The rows of a group lie close to one hidden flat surface of 12 dimensions, which passes through zero. Surfaces can cross.
In the rows, zero is written as 128.
Some rows, each with its group after it:
[120 153 141 114 127 152 157 108 166 110 118 110 129 141 140 164 151  93] | W
[ 84 150  85 118  97 105 112 121 163 168 109  96 126 111 135 195 112 148] | E
[174 108 112 112 169  87  97 168  86 145 139 163 123 147 167 128 123 128] | W
[ 58 115 149 128 111 142 141 158 154 163 144 129 137 149 118 172 168 122] | N
[148 189 120 161 109 141 153  79  81 123  84 120  92 139  96 132  88 129] | N
[105 142 142  97  89 148 123 176 155  82 131 116 147 101 160 109 153 122] | E
[142 104 139  90 150 115 130 144 125 113 142 143 144 191 153 146 180  97] | E
[ 49 132 149  97  91 119 134 120 156 114 138 137 168 156 142 169 179 135] | N
[138  86 128 113 192 123 122 157  88 123 178 154 132  82 124 132 114 135] | D
[113 159 182 139 106 134 136 178 141 146 116 153 103 158 154 112 138  88] | W
[187 105 160 130 174 134 184 120  95  74 183 149 128 178 144  78 150  70] | E
[138 134 155 146  85 183 150 160  99  99  98 147 105 101  96 128 104 121] | N
[108 203 154 116 150 120 102  97 101 159  98 136 157 192 175 175 121  87] | E
[101 193 153 102 180 127 107 148 111 132 113 158 157 134 169 166 174 137] | W
[170  69  88 119 152 113 137 115 172 145 124 149 107  85 141 176 107 118] | J
[ 96 180 153 153 141 130 181 123 129 157 138 115  89 161  99 122 146 109] | W
[ 94 111 128 138 135 128 177  75 187 133 150 126 125 100 134 155 131 116] | D
[161 146  89 169 136 142 112  93 153 132 108 129 160 115 144 125 125 134] | N
[116 117 158 101 100 142 176  88 143  93 113 149 130 144 194 119 158  94] | D
[176  91  75 108 134 148 105 152 160 144  81 139 126 133 132 105 196  85] | J
[160 139 154 100  58  89  76 131 145 101  97  90 110 158 120 144  49 133] | E
[200 138  89 132  95 139 171 155  89  75 115 135  79  87 163  96  90 107] | W
[107 149  93 158 136 114  79 144 178 143 144 152 190  98 120 135 151 143] | D
[140 136 124 103 129 132  88 188  73 100 147 115 154 115 125 121 101 128] | J
[148  65 148 118 112 118 153 154 125 161 142 128  91 159 204 108 109 113] | N
[124 126 103 163 128 155 100 124 103 150 139  91 175 126 159  40 129 148] | J
[105  82 161 110 100 106 143  89 126  90 157 143 142 106 167  89 103 158] | D
[101 111 166 133 171 130  93 154 145 148 167 140 152  93 110  99 122 128] | E
[ 96 130 100 139 156 106 111 133 117 178 134 182 157 126 124 192 136 112] | E
[188 130 123 140 167 160 106 188 154 106 133 131 131  87 108  98 140 115] | D
[181 145 104 114 115 109 154  95 152 119 114  83  90 145 180 159  79  99] | E
[ 94 139 102 153  97 119 191  88 129 133 148  98 105 143 145 103 148 159] | W
[156 133  87 109  67  99 125 177  94 109 103 151 103 107 201 120  99 137] | W
[186 130  97  80 129 130 149 151 121  78 125 129 117 128 167 168 117  59] | W
[152  71 176 155 109 132 120  97 183 134 108 159 111 103 134  78 103 138] | D
[147 156 117 190 128 116 125 114 127 193 120  90  85 175  60 127  86 125] | D
[116 128 135 130 167 117 127 106 193 117 142 110 117 100  39 126 168 160] | N
[131 140  97 121  86 115 120 118  87 123 100 166 148 134 177 159  90 100] | W
[173  78 117 140  92 115 139 103 156 149 114 109  71 121 115 122  65 112] | D
[119  94 136 132  94 115 133 142 158 170 130 112 126 199 178 115 164 127] | W
[117 101 137 128 118 133  75 130 150 159  92 170 159 115 127 201 112 137] | N
[163 156 173 120 175 100 159 133 171  98 122 127  71 138 115 124 169 185] | J
[109 149 148 141 114 148 133 127  98  95 136 131 131 129  35 128 120 119] | E
[147 184 171 109 129 117 139 130 127 100  86 128  86 182 103 136 166 136] | J
[108 166 173 126 126 150 115  85 167  87 118 134 177 127 123 106 150 123] | N
[103 130  77 106 107 133 114 128 188 159 115  30 134 157 134 132 185 155] | J
[133  83 139  97 120 121 123 112 128  97 135 131 128  84 139 140  87 137] | D
[140 130  75 106 150 118 205 119  69  96 158  89  94 132 167 140 152 166] | D
[156 117 158 115 118 151 111 209  44 127 137 141 124 138 174  86  97  91] | N
[127 155 133 132  94 147 135 139 114 115  94 148 134 120 201  84 151 140] | E
[144 172 111 179 170 170 140 122  98 153 145  87 137 124 119 102 111 119] | J
[166  51 165 135 140 156 153 203 145 164 141 147  96 166 167 132 152  97] | N
[143 102 176 115 169 126 121 105 160 119 130 111 114 113 112 141 116 178] | D
[144 115 160 135 140 125 130 132 106  93 158 160 131  74 133 120  63 145] | J
[117 114  82 131  92  90 145 161 100 133 145 109  73  98  83 152  87 182] | J
[ 85 160 154 167 138 138 110 165 144 190 111 179 141 122 158 114 154 126] | E
[102 177 193 122 189 128 141 102 115 146 139 138 112 148 101 135 119  72] | N
[127 119 116 136 167  82 141 158 125 174 198 105 113 182 121 139 122  92] | E
[110 133 122 154  89 161 169 107 128 131 140 103 133 172  97 137 126  57] | W
[126  70 107 129 141 139 126 145 155 147 128 145 108  48 105 136 124 151] | D
[151 135 124 100 194 125 124 140 106 123 155 147 142 105 159 135 113  68] | N
[114  87 147  67 106  88  81 188 108 118 156 117 135 144 129 182  96 132] | J
[144 132 157 125 216 135 142 113 129 104 165 110 117 105  50 104 139 131] | W
[139 121 152 112 179 107 100  96 181 142 114 155 151 146 169 140 172 146] | J
[141 154  74 159 110 174 120 137  87 147 112  77 131 116 103 103 105 117] | J

New rows. What belongs after each?
[136 144 128 111 115 174  66 159 145 127 102 107 186 105 184 142 106  95] | N
[ 88 148 133 124 141  99 108 165 122 118 163 107 132  99 105 110 142 215] | J
[185 173 118 166 117 144 111 151 135 145  62 101  94 174 116  96 170 178] | D
[ 96  80 129  96  58 121 106 142 157 104 113 121 135  99 134 148 126 172] | N
[109  84 120 111 110 151 152 150 134 129 169 108 140 117 136 159 101  62] | J
[120 141 111 144  80 127 144 162 159 110 174  97 142 152 129  77 136  65] | D
[103 131 144 123  51 153 171 123 132  71 114 113 105 113 113 116 134 155] | N
[116  90 108  75 114 112  85 107 148  82 135  95 153  82  84 152 104 158] | W
[ 77 145 132 164 162 130 153 130 127 172 156 138 149 156 154 111 189 154] | W
[ 76 131 140 111 172  99 105  97 141 146 160 139 152  78 124 121 108 122] | N
[129 145 155 169 146 111 191  79  80 168 114 167  59 179  83 155 105 113] | N
[ 92 159 144 145 145 115 105  94 129 130 153  97 175 112 153 111 106 200] | J
[117 118 153 149 119 134 112 122 153 161 133  74 120 136 104 108 109 174] | J
[103 177 181 109 130 138 155 113 179 109 107 114 100 127 120 142 143 120] | W
[171  75 157 117 123 140 101 122 174 112  91 139 117 116 115 118 130 151] | E
[132 117 134 122  76 132 155 144 220 107 118 103 100 116 138 145 138 121] | E
[126  86 142 145  99 147  82 147 153 143 111 151 124  58  72 111  74 110] | D
[ 74 105 117 135 136 124  95 127 162 171 113 188 167  90 140 145 171 152] | D
[115 136 118 147  86 150 151 116 139 131 109 155 129 124 134 123 119  55] | D
[150 140  99  94 134 110 106 146 106 124 135  95 131 123 177 133 102 126] | E
[ 79 134 134 171 137 132 146 109 197 199 122 115 104 123 106 152 151 162] | W
[ 77 129 184 127 143 127 105  86 104 152 100 153 131 120  99 150 109 179] | D
[139  85  77 124  99 103 140 156 140 124 146 133 120 101 159 121 134 149] | E
[133 146 159 146 180 126 161 141 115 111 187 125 128 121 145 108 116 142] | J
[157 139 123 113 133 136 135 118 152 100 135  94 142 135 183  91 140 108] | N
[139 168 129 173 152 152  80 119  89 166 106 121 160 149 121  66 136 147] | J
[ 85 125 141 159  73 133 202  96 182 143 149  85  96 173 131  95 158 120] | W
[104 104 100 130 146  53 125  89 145 179 150 115 113 169 117 127 143 174] | N
[ 56 107 101  86 155 116 132 157  48 176 153 148 124 109 100 201 116  99] | D
[156 164  98 160 121 122 151 101 114 114 123 105 127 166 130  85 146 145] | N
[ 72 126 168 106 138 109  89 115  58 147 140 127 137 119  75 157  73 180] | D
[135  77  94  68 121 108 133 151  59 132 113 163 115 131 188 148 141 128] | D
[102 140 139 148 209 103 151 106 149 181 169 115  93 122  71 118 136 120] | N
[ 98 136 116 126 115 112 151  96 161 136 157 116 143 157 139 159 118  68] | D
[165 106  75 161 117 151 142 159 123 163 111 122 107 126 136 158 119 128] | N
[125 128 153 111 150 156  52 185 104 122 145 108 185  99 118 117 106 123] | J
[166 103 128 116 162 151  85 147 150 142 114 104 145 143 104 158 138 120] | W
[135  88 159 143 101 117 138 131 137 125 125 144 110 187 100 100 167 148] | E
[148 165 105 137 142 158 121 135 120 110 117 131 122  59  68 183  69  91] | E
[ 84 147 115 132 200 149 148 116 142 147 173 110 142  72  99 153 128 105] | E
[126 141 122 103  71 116 119  78 123 103  74  98 116 142 151 150 111 192] | D
[158 129 131 158 188 106 171  75  93 145 153 179 125 161 152 115 120  93] | W
[100  47 160  93  86  87 134 124 177 117 154 154 129 138 160 124 140 135] | J
[184 137 132 135 192 139  71 199 101 167 108 148 123 105 144 119 108 115] | E
[116 147 138 132 196 131 160 152 147 143 161 141 114 102 124 136 165 115] | W
[112 106 151 142 104 143 114 130 139 117 116 142 130 107  65 115 131 153] | E
[125 121 162 112  88 107 106 154 130 141 117 130 122 189 150 120 128 100] | W
[139 140 149 102  64  89  89  86 123 119  98  79 118 199 124 155  61 136] | D
[141 113 194 113 109 132  87 144 141  60 160 115 162 103 119  63  90 143] | D
[122 160 180 165 105 142 131  96 124 121 112 149 162 206 158  85 156 126] | N
[124 146 163  84 125 101 161 145 132  79 147 117 113 175 157 130 167 133] | J
[162 122 119 172 158 165 191 113 118 137 185  75 119 148 172  98  98  84] | J
[134 117 121 141 144 155 178  99 154 113 160 118 136  98 162 144 103  95] | J
[109 196 144 132 159 140 183 125 117 121 169  56  98 146 114  56 145  96] | N
[136  96 115 140 170 171 148 149 165 139 153 149 164 122 171 141 178  85] | W
[167 111 168  96 189 138 130  86 115 109 125 137 143 175 136 139 147  97] | E
[ 65 157  93 145 100 120 152 133  61 129 156 100 132 146  65 119 139 158] | E
[151 102 164 166 161 153 149 131 150 175 137 129  80 118  66 108  97  82] | D
[146 145 139 148 145 131 151 111 154 130 144  93 125 177 153  72 161 119] | N
[125 189 168 146 110 115 104  59 118  95  94 135 149 169  94  91 131 160] | N
[146 153  99 144 180 164 124 161 133 149 151  86 123  71 123 101 108  90] | N
[188  91  96 108 133  92  99 108  65 123  92 153 109 118 168 150  83 192] | D
[162 134 154 110 177 172 107 164 176 112 125  96 142 118 123 110 170 108] | J
[105 128 154 114 121 125 169 152 131 142 161  79 100 203 129 104 170 100] | D
[137  91 124 188 170 144 146 145 165 180 159 166 150 153 143 121 183 120] | N
[125 110 138 144  96 130 141  71  99 105 143 143 160 163 132  92 109  98] | W
[180 127 116 163 139 140 151 148 110 143 121 149  98 126 142 109 111 102] | W
[122 115 177 162 145 135 142  95 160 130 141 156 132 124 132  75 137 130] | N
[127 154  62 100 130 147 109 174  90 113 128 116 160  74 142 184 110  96] | N
[107 139 184 134 132 126 136  49 138 110 140 115 141 144 122 113  90 117] | E
[133 121  98 134  94 145  84 147 142 154  78 127 140 101 127 173 104 143] | W
[181 158 145 140 118 139 102 155 112 128  74 128  81 108 107 118  89 150] | W
